The rows are grouped in 4 ways, from coarse to fine. Each group lies inside one group of the grouping before and may be the whole of it. The rows also spread widely along 16 directions, which tell nothing about the answers.
Known rows, each followed by its group in each grouping:
[-37 -13 -38  21 -10  31 -14 -22 -14   9  35  -8 -25  16   2  10  48   7
   5  27  12   9   9 -14 -24  24  -8  -1 -13]
j693 j698 gumes j888
[ 28 -25  10 -24   9   7 -14 -28  -7  -8  36   8  35 -13 -22  20  31 -22
  35  28  16  38 -23 -10  -1   2  14  12 -48]
j566 j420 gumi j699
[ 20  -8  36  20 -42  17  10  43  24  -3 -29 -70   3 -20 -28   1 -14 -19
 -47 -16  12   9 -20  22  13 -22 -12  40 -38]
j693 j933 Sene j869
[-29  24  24 -17  -2 -57  15  -4  13  35 -10  -7  24  22   1   7  34  23
 -17 -44  34  10  26  40   8 -10   9 -40 -29]
j566 j420 Veri j269
[-44 -17 -14  76   8 -40   2  30 -20  22  24  38  -1  -6   1  -3   6  36
 -21  25  30 -14 -12   8 -71 -43 -30 -27 -31]
j693 j784 tular j551
[  7  64  28  -2  28 -12  15   7  56 -11   0   2 -45  -5  68   8  12  10
  15 -27 -57  30   8  -1 -20  15  -9  12 -25]
j693 j318 mitot j85
[ 14 -17 -15 -38  -7  26   6  -5 -31  -5  -1 -12   1   6  -7  14  12  11
 -23  31   6  -8 -32 -36  21 -27 -10 -20   0]
j693 j933 Sene j147
[-15  12  -7 -47   2  -6  25 -16 -14  -4   6   0   2 -24  21  -1  20  56
 -21 -11 -20 -21  13 -53  15  -2  26 -24  15]
j566 j420 Veri j362
[  1 -66  14   5 -14 -36   0 -16   9 -28 -30 -33   9  44 -37   1 -29 -57
 -38  71  42 -15 -15  -1   2  -9  29  51  45]
j693 j318 fupu j936
[ 51  58  25 -46  -9 -42  24 -38  13  34  -1  -1 -14  13  50  25  20  31
  30 -22   4  53   8  14  26  -2  18 -90  21]
j566 j926 gazi j565
[ -9 -28  15  10 -38 -18  19  -4   4  34  -9  -6  -6 -20 -27 -12 -36 -11
 -23  10  12 -25 -16   5  28 -13  21  -5  20]
j693 j784 tular j581
[ -3 -36 -20  28 -27  25 -19  29  18  39   7 -37  21 -19 -51  27  25 -19
 -10  28  -3  24 -22 -10 -11 -15  15  63 -23]
j693 j318 mitot j614
[ 16  -8   1 -21 -16 -17  54 -22 -39 -16  -6 -30 -32   6  36   1  22  50
 -41  20  17  11  -5 -28  -8   9  10 -32  42]
j693 j698 gumes j348
[ 19  44 -24 -43 -20  17 -10 -29   7   9  16 -40 -41  31  20   6  71 -22
 -11  23  30   1  71 -77 -13   4 -17  13  -4]
j693 j318 fupu j79
[ -7 -31 -28  -3  39   1  -1  23 -24  14  -3  30  -7  36  -4  -3  27 -43
   5  19   9  -4 -15  -1   2 -12 -45  32 -45]
j693 j318 Fuli j778
[ 32 -22 -15 -34 -23  34 -20 -30 -59   7  23 -11   2   2 -17 -16  33  11
  39 -13  23  56 -23 -25  44 -12  41   3 -30]
j693 j318 fupu j79
[ 22 -23   0  -9  -7   2   4 -23  -4 -24  27   2 -26  -7  29  -4  11  -2
  35   9  18 -10  11 -17  24  58 -25 -24 -14]
j693 j318 fupu j79
[-33   9   5  14  -8 -11  21 -18   4  10   8 -12 -20   5  16   7  23  16
 -24   7 -13  24 -16 -12 -18 -15  31   6  16]
j566 j420 Veri j269
[-35 -35  11  39 -43 -28  12   8  28  36   5 -10  11 -48 -31   5 -30  33
 -30  14  -3 -29 -14   7   1  -5  29 -14  23]
j693 j318 mitot j614
[  9  32 -10  27  28  23 -33   8 -15 -63 -19 -25 -36  56  41 -36   3 -18
  18 -23   3  32  35  -6 -33  -5  11  66 -36]
j693 j784 tular j551
[ 75  38 -23 -56  30   4 -11  22 -20  -1 -33  -2  10  -5  33  -5  -2  39
  39 -24 -13  10  50 -34  14 -10  27  -3 -10]
j693 j318 fupu j79
[-15 -13   2 -18  27 -20  29 -21 -40  11 -16  39  -9  13  16 -23 -12  23
   5 -14 -22  15 -18  17  15  -4  47  -5  13]
j693 j318 mitot j614
[ 21 -17  54   1 -42 -43  41 -26  25  31  10 -13  -6 -32  -7   5   1 -21
  -7   2  18  39 -14  23   5  20  30   9  -9]
j693 j784 tular j551
[ 28 -34  31  12 -17 -43  -8  -3   5   0  13  10  21 -37 -16 -10 -31   9
  24   6  29  10 -11  12  11  -5  22 -17 -22]
j693 j318 Fuli j778
[  5 -10   3 -54  69 -47   6  -9   3 -56 -37   5  20  71  58  28  18  18
  31  -9 -18  50 -11  43   8  38  35   5  -5]
j693 j933 Sene j869
[-18  38  22 -15  -7  11 -37 -22  27 -12  11 -29  19  18  -4  25  42  32
  10 -26   6  53  -3  41  -1   6  19 -26 -50]
j693 j318 Fuli j778
[-20   5   4  15 -31 -12  10 -15  -2  34   9  -2 -11 -34  -1 -27  -6  19
  10 -39   4  -9  40   1  17  12  43 -11   0]
j566 j420 Veri j362
[-18  20  -7 -41   7 -20   0  24  38  -3 -26 -32  29   9 -10  34  20  38
 -66  27  -7 -46  19 -44 -16 -35  -9  -6  13]
j693 j318 mitot j614
[ -7 -22 -10  27 -28 -62 -57  -9  37  16  56  23  16 -25  -5  -6 -13 -11
  68   6  50 -32  41 -47  16  -6   2 -37 -22]
j566 j420 Veri j269
[-45   2  30 -13  33  23   1 -51  14 -29  26  38 -15   4  14  12   6   6
   2  18 -53  32 -67  17  -3   4  27   3 -19]
j693 j318 fupu j936
[-20 -20  -7 -40  -8  10  -4 -31  -1  30  23  22   0 -17 -10   2  -2  -5
  32  -6 -40  28 -60 -35  67 -23  63   4  11]
j566 j420 Veri j362
[  6 -49 -10  21 -37  12 -17   0 -14  -8  33 -14 -28   6 -16 -11   6 -33
   4  34  38 -10 -43 -48  32 -20 -37   2 -13]
j693 j318 fupu j79
[  8  38   8 -42  -2  35  10 -36 -17  -3  -1  -8   1 -29  -2 -13  -1  30
 -22   0 -25  -3  20 -45  -2 -33  50   0   7]
j566 j420 gumi j699
[ 17  10  33   8 -18  12   2  29  -7  16 -30 -15  18  -1 -31 -10 -35  -9
 -14 -35  12  -3 -43  51  48 -48  -9 -28 -36]
j566 j420 Veri j362
[  0 -11  39  31 -19 -55  28  -9  48  -2  10 -16  -9 -16  17  20 -10  -7
 -10  26  10   6  -8  13 -16  23   9 -12  19]
j566 j420 Veri j362
[-54 -31 -12  37   2   6  -6  -4 -18   9   8  21 -19  -2 -17 -43  -9 -30
 -11  -6  17 -43  40   4 -15   6  -7  38 -35]
j693 j933 Sene j869
[ 41  28  14  17  -9  41 -19   8  -8 -47 -29 -33 -11   7   9 -12 -42  17
  -2  -4  -1  -8   3  20   1  -4  -4 -17  -3]
j693 j318 mitot j614

New rows, each followed by its group in each grouping:
[ 30  -6 -20   2 -24  43 -32   7 -24 -11 -11 -37 -12  10 -11 -26  -5 -12
  26 -25  16   7  21  -8  34  10  11  26 -22]
j693 j318 mitot j614
[ -1 -37  -3 -16   2   6  13  18  -3   0  10  -7   4  -6   0  18  23   9
   2  -2 -24  30 -70 -14  35  -2  -1  18 -23]
j693 j318 mitot j614
[ -1 -14  15  33 -34  29 -12  -2  39   2  10 -14  -1 -32 -22  26 -29  -2
  -3  33 -10 -24 -29  26   9  25 -16 -28   1]
j693 j318 mitot j614
[-16  29  31   1  12   2  33 -73 -28 -22   5  10 -30   9  30 -25   5  21
 -24   9  -9  20  27  17 -44  11  44  -9  23]
j566 j926 gazi j565
[ 73   6 -13 -20 -41  -5  24  15 -22  15 -22 -46 -21  -3   9  -3   2  -4
 -21  19  50 -32  47 -42  13   2 -29 -22  23]
j693 j784 tular j581
[  1  19  25  31 -10  18  -4 -15  14  16  19  10 -16 -16 -10 -12 -11 -39
  11  -1   4   7   0  16  -7 -16  -5   4 -38]
j566 j420 gumi j699
[ 16   5 -11  20 -13 -23   0  -7  17  21   4 -10  -9  20  27  38  13   7
  32  20  11  34 -15  18   0  13   9 -46  24]
j566 j420 Veri j269
[-16   2 -30   5  20 -11  15  -3  12   5 -12   2 -47  35  41  -1  -4 -21
 -11  33 -33 -14   1 -50  -2 -20   6  25  58]
j566 j926 gazi j565
[-13 -11  14 -20  17 -36  21 -13  51  25   0   8  16  -6  10  34  16  -8
   7   6 -16  -6  12  28  12  45  -2 -12   1]
j566 j926 gazi j565
[  3 -10 -10 -33  -9 -53  25 -32  -9  38  28  11  -1  -4  14  23  50  24
   4  28  21  28   9 -40 -14   7  28 -23  13]
j693 j784 tular j581
[ -2   3  -5 -34  15  38  17  -2 -14 -14 -18 -17 -20  11  11 -10  26  -3
 -17 -21 -19  -4  10  -7  20  23  -4  38 -24]
j693 j318 fupu j936
[ -7   9   6  27  11 -49 -21   6  41 -27 -20 -19   6  40  15  24 -14  10
 -20  53  22 -11  14   3 -48 -21   7  -9  28]
j693 j318 fupu j79
[  3  16 -28 -38  -5 -15 -29 -29  -2   2   5   3 -25  36  16 -22   4 -28
  25   5  32 -35  64 -59  24  -1   6  -6  10]
j693 j784 tular j581
[ -3  -2  -7  25  -3   7 -37   9  54  15  24   6   4 -20 -15  31   4 -21
  22  37  -8  -7   2 -10 -24   2 -11  15 -27]
j693 j318 fupu j936
[-29  21 -41  14  36  38 -23  49   7   3 -22  -4   3  37   9  29  29  21
 -12   0 -13 -27   1  24 -12  -5 -59 -15 -41]
j693 j318 fupu j79
[ 54 -24  14 -29 -31  38 -17 -15 -35 -63 -16 -44  19  -8 -20 -17 -37  21
  -5  16  37 -42   3 -11  44  16  -8 -33   4]
j693 j318 mitot j85
[ 31 -10   4   1  -7 -40 -28  22   2 -45   2 -59  20  60  -6  17  38  -9
 -39  46  70  16 -14 -51 -25 -72 -38   7 -10]
j566 j926 gazi j565
[ 26  -9  18 -42  -2 -95  37  -4  23  44 -32  -2   0  38  19   9  15 -26
  11 -16  38  11  35  27  37  27   8 -19  15]
j693 j318 mitot j614
[ 34 -15  28 -11  32 -65  41  19  -7   4   6  50  18 -51  34  -9 -22  33
  23 -18  -5 -14  -4  -6   6  -1  -5 -34 -24]
j566 j420 Veri j269
[ 41 -17 -14  35  -8 -13   4  39  -7 -28 -11 -37 -10  -7  29   8   2  39
   9  12  18   0  11 -10 -23  22 -21  -5   2]
j693 j318 mitot j85
[-28 -14 -19 -28  22  23   2 -21 -13 -19  -6 -14  18  30  -6  38  38  28
 -27  37  10 -22  10  29 -17  44 -18 -32  -3]
j693 j698 gumes j348
[-51 -10 -26  -8  -3 -58  66 -20   2  86   3  13 -25   9  30  22  66  18
  -5 -16  -5  19  34  19  -2  54  30 -16  32]
j566 j420 Veri j362
[ -4  59   2 -25  34   4  13 -16  26  -1 -14  36 -16 -21  53  10 -36  44
  15  -4 -72 -24  13  -9   1   2  35 -47  37]
j566 j420 Veri j362
[-13 -39  11  -1 -42 -37   5 -12  30 -13   4 -36 -38  45  12  20  -6 -26
 -21  41  18  13 -80 -29  54 -21  -7 -21  51]
j693 j318 Fuli j778
[-19  28  24 -41  -9  20 -11 -18  49  14  -6 -17  17 -18 -36  11   0 -30
 -44  22 -12 -41  31 -21  -1 -11   5  27 -18]
j693 j784 tular j581
[ 68  35   7   2 -33  31  19   8  33  24  -4 -28 -28 -52   8  25  -5 -13
 -12  42   5 -37  51 -18 -21  35 -51 -25   3]
j693 j318 Fuli j778
[-24 -11  -5 -31 -44 -35  31 -54  -2  32  -3 -39 -22  16  10  18  36  38
 -24  14   6  44   0 -15  15  18  82 -15  72]
j693 j318 Fuli j778
[  9 -65  27 -15 -39 -54  67 -62   2  62  37  40 -23 -14  -6  37   9 -32
   1  71  27   5 -63  21  35  48 -13 -78  48]
j693 j318 mitot j614
[  3  38  15 -25 -13  41 -28  -6  16 -15  22 -21  -8 -18  -5 -11  15   3
  -1 -29   4 -14  23 -24  19  -7 -29 -11 -64]
j693 j698 gumes j348
[-17 -33 -12 -25   0   4 -21 -34 -45 -53   7  -6   6  31  -5 -26  -5  14
  -6  19  20  -7 -13 -45  15 -23  41  15   9]
j693 j784 tular j551
[  1  26   4 -40  28  -7  38  -9  13  40 -21  26  12  -6  15  42  16  23
 -17  16 -33   1   6  30 -17  20  10 -30   4]
j693 j784 tular j551
[  3  26  19   6  13 -14  12   9  27  -2 -27   5  -3  -9  14   7 -40  22
 -25  15 -32 -20  -7   9 -17 -25  14 -14  20]
j693 j318 mitot j614
[ 21   7  -4 -21  32   8  16   7  16   2  -7  10  17  -9  13  47  11   7
   2  38 -36   8 -28   1 -14   8  -3 -10   2]
j566 j420 Veri j362
[-57  -2 -47  23 -16  34  -2 -15  -4  79  35  31 -15 -25 -12  21  25  21
  20   7 -32  -1 -15  -9   9  -4  21 -34   8]
j566 j420 gumi j699
[ 24  33  20 -30  48  18  21 -29  12  12   1  62  16 -48  24  26 -25  19
  32  18 -59 -13   4  30 -15  32  15 -45  -8]
j566 j420 Veri j269
[-21 -10   0 -13  -3 -18 -31 -22   7  -9   1   1  21  23 -19  17 -26  25
 -19  56   6  -9 -37 -23  -1 -60  40 -34  34]
j693 j698 gumes j888
[-25   7 -19  33  34  21 -56 -20  22   1  25  62  -3 -22  15   0 -47  15
  78  12 -71  25 -28   1 -11 -10  71  10  -2]
j693 j318 mitot j614
[  6   8  29   9 -30 -12   4 -22   6   5   8 -20  18 -19 -25  16   1  22
 -36  37  36  -9  13  13 -38  -8   7 -30  -5]
j693 j784 tular j581
[ 46  13  -3 -41  24  10  24  38 -26   9 -35  -5  45 -33  -8   7  -3  43
 -17 -17 -10 -22  19  -3   6 -25   0 -10 -28]
j566 j420 gumi j699
[-42   1 -53 -61  28  16   4 -12 -13   9  -5   2  16  13   8  37  50  65
 -26  33 -41 -16  -2 -53  -6  -4  28  -8  30]
j693 j318 mitot j85
[  0  39  16 -14  -4  -7  11 -35  26  21  25 -13  -5   8   7  39  59  -1
 -12  30  -1  51  -4 -12 -38 -17  18  -7 -11]
j566 j420 gumi j699
[-17  -3 -16 -17  49 -10 -10  -5  -8  10   0  33  27  23 -11  13  34  -2
  -2  28   4  -6  23   8 -41  -3  -4  13 -32]
j693 j318 mitot j614
[  7  -9   6   6  -8 -20  -2  27 -17  32 -10   7   4 -13 -22 -20 -33   7
 -14  -4   3   6 -36 -16  18 -84  22   0 -12]
j693 j698 gumes j348
[ 17  31  16  13 -16  18 -22 -26  -6 -25  -4 -15   6 -16  -2 -16 -32  21
   2   6  16 -22  43   3 -18  -7  28 -26   5]
j566 j420 Veri j269
[-15 -54 -25  51 -13  33 -26   6 -21   7  10   3 -20  16 -22 -11 -23 -36
  33  10  19  -7 -33  37  30  16 -22  -1 -22]
j693 j698 gumes j348
[ 21 -43  -3  40  -1 -17  -1  20 -15   5   3  -8  12   7 -26  12  15 -21
 -11  47  48  10  -8  17 -42 -11 -25  23 -28]
j693 j318 fupu j936
[-59   2 -11 -25  17 -28 -16 -27  14   1  -6  -7  -1  50  -5  -6  24 -11
 -23   7  14 -16  41 -11 -10  -9  27  23   2]
j693 j698 gumes j348
[ 15  27  14  33  -4 -23 -20  37  53 -20 -51 -62 -14  41  17  11 -35 -11
 -18   4  -8  31   0  20 -17 -35  32  41  23]
j693 j698 gumes j348
[  2  33 -15 -24  16   1 -21  -4  13 -10   8  12 -12  11  32  14   0  24
  13  14 -16 -11   5 -39   1 -17  -1 -32   1]
j693 j784 tular j581
[-41   0   3  20 -18 -62   1  36  54  41   5 -33  24 -22 -10  18  35  45
 -31 -18  17  -5  47  -7 -33  -8  10   9 -27]
j693 j698 gumes j888
[-46 -24  -6  24   9  -6   3  31  19  -5  -1 -11  32  -8 -27  24  12  11
 -57  38   9 -56  -5  -9 -36 -18 -36   7 -15]
j566 j420 Veri j269
[ 20  11  13  -9  32  -9  -4  10  12 -29 -13 -13   6  25  21  16  15   0
   6   1   6  19  11  30 -18  18 -15   5 -36]
j693 j698 gumes j348
[ 13  18 -41  26  37 -12   3  56  17  68 -24  40   2 -12  29  35 -19  20
  53  -9 -58  26 -26  30   3 -18  19 -18   9]
j566 j420 Veri j362
[ -4   0  18 -12 -43  -9  25 -14  21  44  -5 -19 -26 -20  -1   2 -19   6
  -5 -23 -14  12 -24  12  56   3  29 -28  21]
j693 j698 gumes j348
[-68 -11  -2  -6  50 -28 -18 -14  50 -16  10  19  29  22  12  27  23  12
   4   7 -36   0   7  14 -20  22  22  24 -15]
j566 j926 gazi j565
[-24 -35 -17 -30 -26   1  12 -12   5  40  11 -15  15 -17 -29  21  24  -1
 -17  20   1 -18 -14 -38  38  -2  21   1  17]
j566 j420 Veri j269
[-21 -29 -25  49 -13   2 -36 -40 -32  -7  31  13 -13  20 -24 -18  -3 -21
   4  77  50 -23  27 -27 -57 -15   7   8  15]
j693 j318 mitot j85
[ -1  46  -8 -24  -7 -28 -37 -33  47  22  -5   3 -21  27  34  13 -16  12
  56  -7 -24  25  20  -9  29  -4  62 -34  41]
j693 j318 mitot j85
[ 10  26  14  34   8  -6 -41  12  52  34  28  13  20 -20   3  24  11  -4
  67 -26 -21  67 -15  44  -4  -9  12  -1 -65]
j566 j926 gazi j565
[ 12 -25 -30  -8  -5 -23 -16  10 -23  15  -6  16 -12   2   8 -31 -28   9
  39 -13  11 -28  17 -37  46 -15  17 -11  13]
j693 j318 mitot j85
[-39 -18  28  29 -27  35  -4 -38 -20 -14 -13 -33   9  -3 -58 -25 -26  -4
 -60  24  19  -5   4  40 -31 -16  52  36   1]
j693 j698 gumes j348
[  1  10  41 -28   5   3 -12 -76  -2 -55  24  18 -33  20  20 -40 -17 -37
  18   7   4   1   7 -21  15  14  21   5 -10]
j693 j318 mitot j614
[  6   2 -20 -51 -12 -33  -6 -13   0   4  13 -26  18  17   5  19  65  36
  -5   2  49 -18  61 -39   1  26 -15 -38 -12]
j693 j318 mitot j614
[-13 -19  13 -17  18   4 -21  16  32 -18 -36 -18  55 -12 -52  16 -32  -2
 -52  48 -13 -37   3   0 -23 -34  29  50  -2]
j693 j318 Fuli j778
[ 72  -8 -14   5 -20 -43 -24   1   3   2 -28 -24  10  35   9  18 -28 -19
  39  45  58   3  39   7  -4  10  18 -30  39]
j693 j784 tular j551
[ 38  23  21   8 -13  20  22  13 -17 -23 -15 -26 -30  -6  21 -27 -22  -3
  -8 -27   7  -6  -1  -3  22 -15 -21 -10 -17]
j566 j420 gumi j699
[-25   8  -7  20   1  14  -2 -21  -5   2  26  17 -44   6  26 -26  12 -22
  31 -24  -6   2  15  -4  12  25  -4   3 -21]
j566 j420 Veri j362
[ 19  15 -26 -24  16  -8   3  16 -12  38  -1  38 -23 -11  27 -16 -17  12
  33 -15 -14 -26  19 -36  31 -18  -9 -35  -6]
j693 j698 gumes j888
[-36  13  11   0  -2  30  -9 -12  22   2   6  -5  -1 -12 -16  -1   7   6
 -21  -7 -29  -4  -4   5  -6  -3  13  21 -27]
j693 j318 mitot j614
[ 34  13   9 -20 -13  40  -1 -45 -47 -29 -26 -16  -6  13  -6 -13 -31  22
 -10  27   9  -5   3  13   2  -3  37 -29  34]
j693 j318 mitot j85
[  0   0  31 -32   4  12   8 -37 -21  -1   1   1  40  -9 -28   3  20  10
  -2 -16  16  15   8  53   8  24  27 -17 -41]
j566 j420 Veri j362
[ 21 -32  11 -21  20   0  10  -5 -15  57  -4  65   8 -20 -26 -21 -43 -72
  52 -13 -16  -3 -33  24  67 -14  15  15 -31]
j566 j420 Veri j269
[-22 -18  18  42 -27 -43  -3 -54  19  31   0  29 -40  12   0 -22 -66 -40
  20  44   5   0  -6  17   4 -11  69 -10  68]
j693 j318 fupu j79
[-24   6  33  -6 -10 -38   2 -54  43 -31  30  -6 -43  23  38   0  17 -17
   7  20   3  13   1 -23  -4  29   8  -3  12]
j693 j318 mitot j85
[  7 -15 -31  23  19  71  -8 -21 -42 -36   3   9  -6   1   1   2 -13   5
  18  40  -2 -33  14  19 -19  44 -14 -16   1]
j566 j420 gumi j699
[ 31  36  24   6 -28  19  -7  -8  34 -41  -3 -49 -21   2  25  18  -9   1
  -8  11   6  -7   4  -4   6  16 -18 -32  11]
j566 j420 Veri j362
[ 21   2  -7 -33 -33  -3 -53  -9  -6  19 -12 -27  33  20 -42  -6 -10   3
  23  -9  41   1  14 -11  47 -43  36 -20  -8]
j693 j318 mitot j85
[ 21  -2 -37  15  -3  63 -37  30 -46 -18  -7 -31   7  22 -26   8  21  20
 -17  28  22   5 -25 -20 -16 -50 -25   6 -30]
j693 j318 fupu j936
[ -6  18 -26  -8  -3  -4 -32  -4 -11   5   4   1  -7   9   8 -11 -11  30
  10   4   9 -15  22 -38   2 -39  20 -28   7]
j693 j698 gumes j348
[-25  -7 -45   6  -1   2   0 -16 -54  -7   7  -9 -26  44  32   1  37  60
   4   0  26   7   7   1  -3  16  -1 -60  16]
j693 j698 gumes j348
[-14 -29  -2  19 -11  16   2  -2  12  38 -15  -2   5   4 -31  21 -10 -24
   3  25  -1   1 -20  59  15  24  10   2   1]
j693 j318 fupu j79
[-17  -9 -17  31 -20 -13 -37  15 -32  -5 -16 -54  37  43 -28  -4  20  51
 -15 -19  51  33   3  22  -7 -54  34 -11  -9]
j566 j926 gazi j565
[-34 -45  -8   9  -1  -4  30 -28 -29  19   1  20 -12  -9 -15 -29 -18 -13
 -26  23  -1 -42  12 -11   6   5  17  17  29]
j566 j926 gazi j565
